There are 4 ways to turn a row about zero (a turn may also mirror it). The second row of each pair is the first, turned, with some noise. The first 36 pairs use one turn. New pairs use 3 turns, one after the other, and a turn may come again.
In the rows, zero is written as 128.
Some pairs, each with its turns in order after it:
[106 122 146 125 119 171 109 104]
[112 155 124 125  95  93 144 124]  (3)

[ 82 113 119 137  97 110 165  94]
[114 109  70 107 130 128 163 103]  (3)

[ 95 124 112 104 102 106 104 139]
[135 142 137  92 103 129 100 152]  (0)

[136 161 105 106 174  98 149 152]
[157 173 156  95 118 120 106  96]  (2)

[154 127  73 126 148 151 153 128]
[118 135 105  85 126 109 100  87]  (1)

[210 125 199  79 169 134 126 164]
[187 107 124 107  57  72 200 125]  (1)

[ 89 128  91 135 102  80  95 166]
[ 66 140 181  99 111 150 121 135]  (2)

[152  97 100 116  81 158  99 154]
[111 102 101  88 136 166 119 169]  (2)

[121 103 144  81 115  86 120 113]
[114  76 139 116 103 121 114  92]  (2)

[ 83 151 110  75 127  89 102  74]
[ 99 140 175 194 138 144 132  74]  (1)

[157 148 135 195 163 176 119 154]
[116 136 212  93  95 148 118 120]  (3)

[111 129 102 175  74 159  92  75]
[ 70 108  93  53 140 141 132 113]  (0)

[145 142 130 166 124 127 167 104]
[151 135 142 168 169 130 128 127]  (2)

[128  86 104 153 148 153 148 130]
[115 122 161 116 147 117 151  83]  (3)

[125 102  90 123 164 131 114  86]
[117 148 175 110 129 121  93  96]  (1)

[158 150 128  97 131 160 116 155]
[115 102 135 155  86 113 142 144]  (0)

[143 184  88 153  92 138 155 131]
[107 109  60 136 122 148  91 112]  (1)

[125 196 119 137 119 100 151 152]
[172 141 124 106 113  99 182 140]  (0)

[187 140  92 137 134  76 141 129]
[139 110 104 150 117  66  82 105]  (1)

[152 130 144 142 126 151  90 138]
[ 90 111 142 138 121 148 150 144]  (0)

[128 128 171 104  87  87 140 131]
[171 136  70 115 130 132 100 137]  (3)

[140 143 122 150 152 116 134 145]
[134 143 141 139 143 111 159 132]  (0)

[124 115 183 199 107  91 137 108]
[124 111 163 213 122 155 152 134]  (2)

[146 122 103  99 120 117 139  79]
[115 156 104 145 167 140 161 141]  (3)

[133 104 123 108 138 122 168 146]
[149 150 129 160 119 117 108 107]  (0)

[129 151 131  80 121 120 118 129]
[129 136 123 155 120 130 158  91]  (1)

[114 103 114 131 141 155 109 172]
[ 97 132 180 134 108 114 116 118]  (0)

[136  77 111 112 127 162 103 134]
[111 111  81  95 127 156 146 133]  (2)

[125 164 130 180 130  97 117 161]
[148  85 145 108  96 170 113 142]  (3)

[152 154 116 120 170 113 117 153]
[173 103 125 126 126 114 123  93]  (1)

[127 148 142 123 105 141 134  90]
[137  98  89 111 128 138 134 125]  (0)

[122 105 155 141 111 158  86  88]
[145 167 130 119  92  94 169 132]  (3)

[149 164  86 154 105 134 103 141]
[128 127 148 161  97 183 135 129]  (3)

[135 146  94 181  69 123 130 167]
[135 139  53 141 155 138  90 162]  (1)

[151 113 119 114 122 149  85  99]
[133  91 110 103 130 121 161 148]  (2)

[103  83  87 163 233 127 119 114]
[123 188 115 109 136 146 216  60]  (2)

New pairs, each followed by its turns in order:
[120 115  91 161 128  97 155 138]
[100 156 124 105 114 136 168 148]  (2) (1) (1)

[137 137 124 115 125 148 145 104]
[ 99 118 131 115 107 121 129 125]  (1) (1) (3)

[168 110  77 104 137 183  94 152]
[127 165  83 187 135 108  78 109]  (3) (3) (3)

[149 105 134 134  94 124 140 147]
[ 99 131 107 134 143 165 125 124]  (0) (3) (1)

[145 193 116 110 125 151  95 134]
[128 151 162 184 144  88 114 119]  (1) (2) (0)

[149 107 137 105 120 169  83 161]
[133 119 108 126 156 186 143  87]  (1) (0) (3)

[134 143 111 159  70 124 101 179]
[176 154 108 102 104  90  81 134]  (1) (2) (2)

[133 155 133 107 149 142 154 162]
[163 146 125 102 101 130 118 102]  (3) (2) (0)

[140 196 167 142  97 125  98 133]
[128 144  57 139 104 132 121  80]  (3) (0) (3)

[137 159 138 167  86 110  91 156]
[135  91 100 131 113 175 139  87]  (2) (0) (0)

[169 122 172 174 123  82 135 108]
[154  65 127 107  90 129 166 118]  (1) (0) (0)

[114 105 153 139  77 151 190 144]
[ 84  76 134 103 120 166 104  90]  (3) (3) (3)

[128 137 176  83 148 137 126 144]
[143 133 124 121 137 139 195 139]  (1) (2) (2)

[ 90 160  82 140 173 113 125 160]
[ 75 157 131  80 114 144 112 163]  (2) (3) (2)

[ 86 142 144 134 179 114 178 159]
[118 145  55 107 157 148 163 127]  (2) (3) (1)

[183 146  65 116 116  89 132 121]
[156 154 191 118  67 119 132 134]  (2) (3) (2)

[ 83 225 129  76 130 134 152 105]
[138  80 117 220 149  79  92 109]  (0) (1) (1)

[137 145 108 138 159 147 177 128]
[111 103 157 106  87 121 130 153]  (0) (2) (1)

[ 60 124 153 125 118 126  80 149]
[123 178 198 117 108 141 144 140]  (3) (1) (2)

[114 150  84  97 118 116  74 177]
[125  99 141  79 147 167 169 175]  (0) (3) (2)

[148 145 131 117 116 128 118 129]
[127 132 128 122 103 138 120 118]  (2) (0) (3)

[ 86 128  79  72 136 147 108 179]
[ 72  90  97 167  97 170 116 157]  (0) (2) (2)

[100 183 191  90 125 110 174 139]
[174 132  60  87 146 173 150 148]  (0) (2) (2)

[135  75 138 126 133 142 167 113]
[ 97  86 138 110 107 162 139 145]  (0) (1) (0)

[143 167 117 107 172 156 110  77]
[110 192 157 139 149 128  89 103]  (1) (2) (0)

[145 123 152 146 120 101 149  85]
[119 114 172 139 132 169 130 133]  (3) (0) (2)

[101 125  82 115 165 146 147 193]
[ 52 111 123 101 162 135 113 162]  (3) (2) (1)

[108  83 158 152 116 116 138 108]
[164 138 143 121 151 156 171 116]  (2) (1) (1)

[122 140 169 136 205 120 143 119]
[144 153 126 128 157  81  77 172]  (0) (3) (3)

[115 169 106 170 188  78 111 169]
[ 94 119  77 113 135 182 191 164]  (0) (2) (0)

[109 138 193 128 102 106 121 128]
[155 122  86 120  76 105 116 133]  (0) (1) (0)

[ 96 188 130 129 128 139 151 131]
[160 122 124 125 109 186 155 122]  (2) (2) (0)

[159 122 160 120 126 141 109 102]
[139  99 142 151 110 107 117 157]  (0) (1) (0)

[120 173 126 129 114 178 121 142]
[ 99 101 140 119 171 141 103 152]  (3) (3) (2)

[122 140 181  76 101 116 149 196]
[128 146 109 106 196 117 199 156]  (2) (2) (1)

[114 181 170 160 106 110 132 110]
[157  75  93  95 110 141 115 143]  (2) (3) (2)

[ 82 129 148 175  97  83 143 128]
[111 174  92 158 121 117 123 183]  (0) (2) (0)

[147 165 129 128  81 124 130 123]
[120 114  99 164 166 121 125 128]  (1) (3) (2)

[160 138 151  62 140 108 172  99]
[202 174 135 144 137 142  97 121]  (2) (3) (2)

[ 83 155  90 169 157 124 137 167]
[ 61 130 115  98 102 139 104 162]  (2) (3) (2)

[ 93 243  83 120 118 127  97 151]
[ 38 172 129 187  81 122  96 168]  (3) (3) (1)

[113 217 101 160  97 151 110 122]
[ 83  64 171 155 177 109 109 115]  (0) (1) (1)

[113  78  82 160 109 112  87 146]
[113  74 121 163 114 160 174 154]  (2) (2) (3)

